The rows are grouped in 2 different ways at once. Each group adds its own fixed numbers to the row, and there is some noise. The rows also spread widely along 3 directions, which tell nothing about the answers.
(in the rows, 128 means zero)
Some rows, each with its group in each grouping after it:
[137  78 160 123 109 140 173 127 120 114 112 126 129  95] -> (2) zego
[115 111 118 168 131 125 106 148 127 152 141  88 148 145] -> (1) zego
[146  97 172 153 162 130 120 114 133 151 116 149 136 129] -> (2) pugi
[113 134 133 164 153 110 142 135 136 149 115 133 143 153] -> (0) gaki
[131 132 117 138 146 120 141 148 125 117 150  83 137 146] -> (4) gaki
[137 139  99 123 116 107 168 145 139  86 191 102 132 132] -> (4) kevod
[127 135 102 178 164  90 109 152 147 154 173 137 141 167] -> (1) pugi
[ 89  33 107 156  81 154 116 165 108 121 128  71 151 138] -> (0) kevod
[139 149 105 152 158 133 163 144 127 125 138 120 117 132] -> (3) zego
[132 133 113 176 168 142 134 145 128 129 150 100 134 133] -> (3) kevod
[117 164  83 163 176 117 153 147 141 128 198 122 114 154] -> (3) gaki
[119 102  81 130 112 143 159 160  98 123 162  86 110 126] -> (3) zego
[108  80  93 102  99 133 152 149 108 133 150 103 111  81] -> (3) pugi
[123  32 124 123  87 138 144 142 115 133 145 123 120 102] -> (2) pugi
[132 136 126 173 135 109 133 130 136 133  99 134 147 166] -> (0) zego
[134 157 128 160 156  78 145 128 148 137 139 178 152 165] -> (0) pugi

New rows, each followed by its group in each grouping:
[111  75 127 155 102 140 127 136 113 137  83 103 148 145] -> (0) zego
[108  87 136 158 121 130  96 154 139 135 132  77 140 117] -> (1) kevod
[111 146 114 154 173 142 140 145 124 140 144  96 126 135] -> (3) gaki
[151 100 189 132 130 136 152 104 153 110 115 137 138  78] -> (2) kevod
[167 187 162 126 164  98 181 102 173  99 146 134 143 109] -> (4) kevod
[125 134 145 146 129 124 131 123 137 148  99 109 137 113] -> (1) zego
[136  88 166 173 158 148 117 119 135 126 114 111 150 141] -> (2) kevod
[131 106 137  96  97 119 176 134 130  76 129  96 130  86] -> (4) kevod
[144  98 171 164 152 139 119 115 135 139 118 148 147 130] -> (2) pugi
[161 146 146 149 143 108 183 120 146 115 141 165 140 126] -> (2) zego
[123 134  90 143 133 125 170 163 129 108 190  92 125 112] -> (3) kevod
[136  50 174  85  65 150 176 118 134  93 101 115 117  37] -> (2) kevod
[125  54 162 160 134 145  96 112 111 140  98 129 131 127] -> (2) pugi
[148 109 149 171 152 133 135 119 155 119 144 128 157 134] -> (2) kevod
[134 139 124 144 109  96 153 133 136 134 147 121 127 108] -> (1) zego
[121 110 130 129 120 152 151 134 121 118 122  83 122  88] -> (3) kevod
[120 139  97 154 160 124 142 141 127 148 161 127 124 134] -> (3) pugi
[119  94 148 131 123 156 145 133  94 102  91  78 129 127] -> (4) zego
[114 111 155 143 143 117 111 131 146 164 108  82 140 107] -> (1) gaki
[137 174 105 185 194 114 127 125 145 126 164 120 137 158] -> (3) kevod
[132 134 110 105 120 118 174 148 124 101 153 108 118 108] -> (4) gaki
[133 132 143 153 159 144 146 124 123 129  97 107 127 125] -> (3) zego
[134  60 123 164 121 127 115 151 126 105 164 112 136 140] -> (2) kevod
[149 184 159 153 179  84 147 121 186 131 152 131 150 114] -> (1) kevod
[128 145 146 101 133  96 177 136 152 147 150 135 124  71] -> (1) gaki
[122 119 110 145 151 135 127 140 108 138 137 112 118 137] -> (3) pugi
[116  90 150 169 133 129  88 136 134 138 125  75 145 125] -> (1) kevod
[115 127  91 117 133 125 151 137 121 135 169 135 106 115] -> (3) pugi
[152 185 104 161 184 106 168 124 155 117 178 135 129 134] -> (3) kevod
[131 135 153 122 113 111 170 121 159 123 117 142 148  90] -> (0) kevod
[133  79 155 158 153 152 110 127 129 129 126 109 129 136] -> (2) gaki
[119  77 110  87  66 128 184 145 115  89 150  71 128  70] -> (4) kevod
[105  76 144  92  80 116 156 138 120 148 129 112 123  51] -> (1) pugi
[124  40 144 128  81 153 136 138 124 109 138  97 123  77] -> (2) kevod
[107  69  80 103  82 141 160 162  99 127 161 107 103  76] -> (3) pugi
[120  50 109 109  59 142 176 158 116 106 139 123 107  75] -> (2) zego
[133  90 153 170 149 138 124 122 139 113 128 120 145 128] -> (2) kevod
[134 171 147 142 185 112 149 118 156 114 129 118 135 135] -> (4) gaki
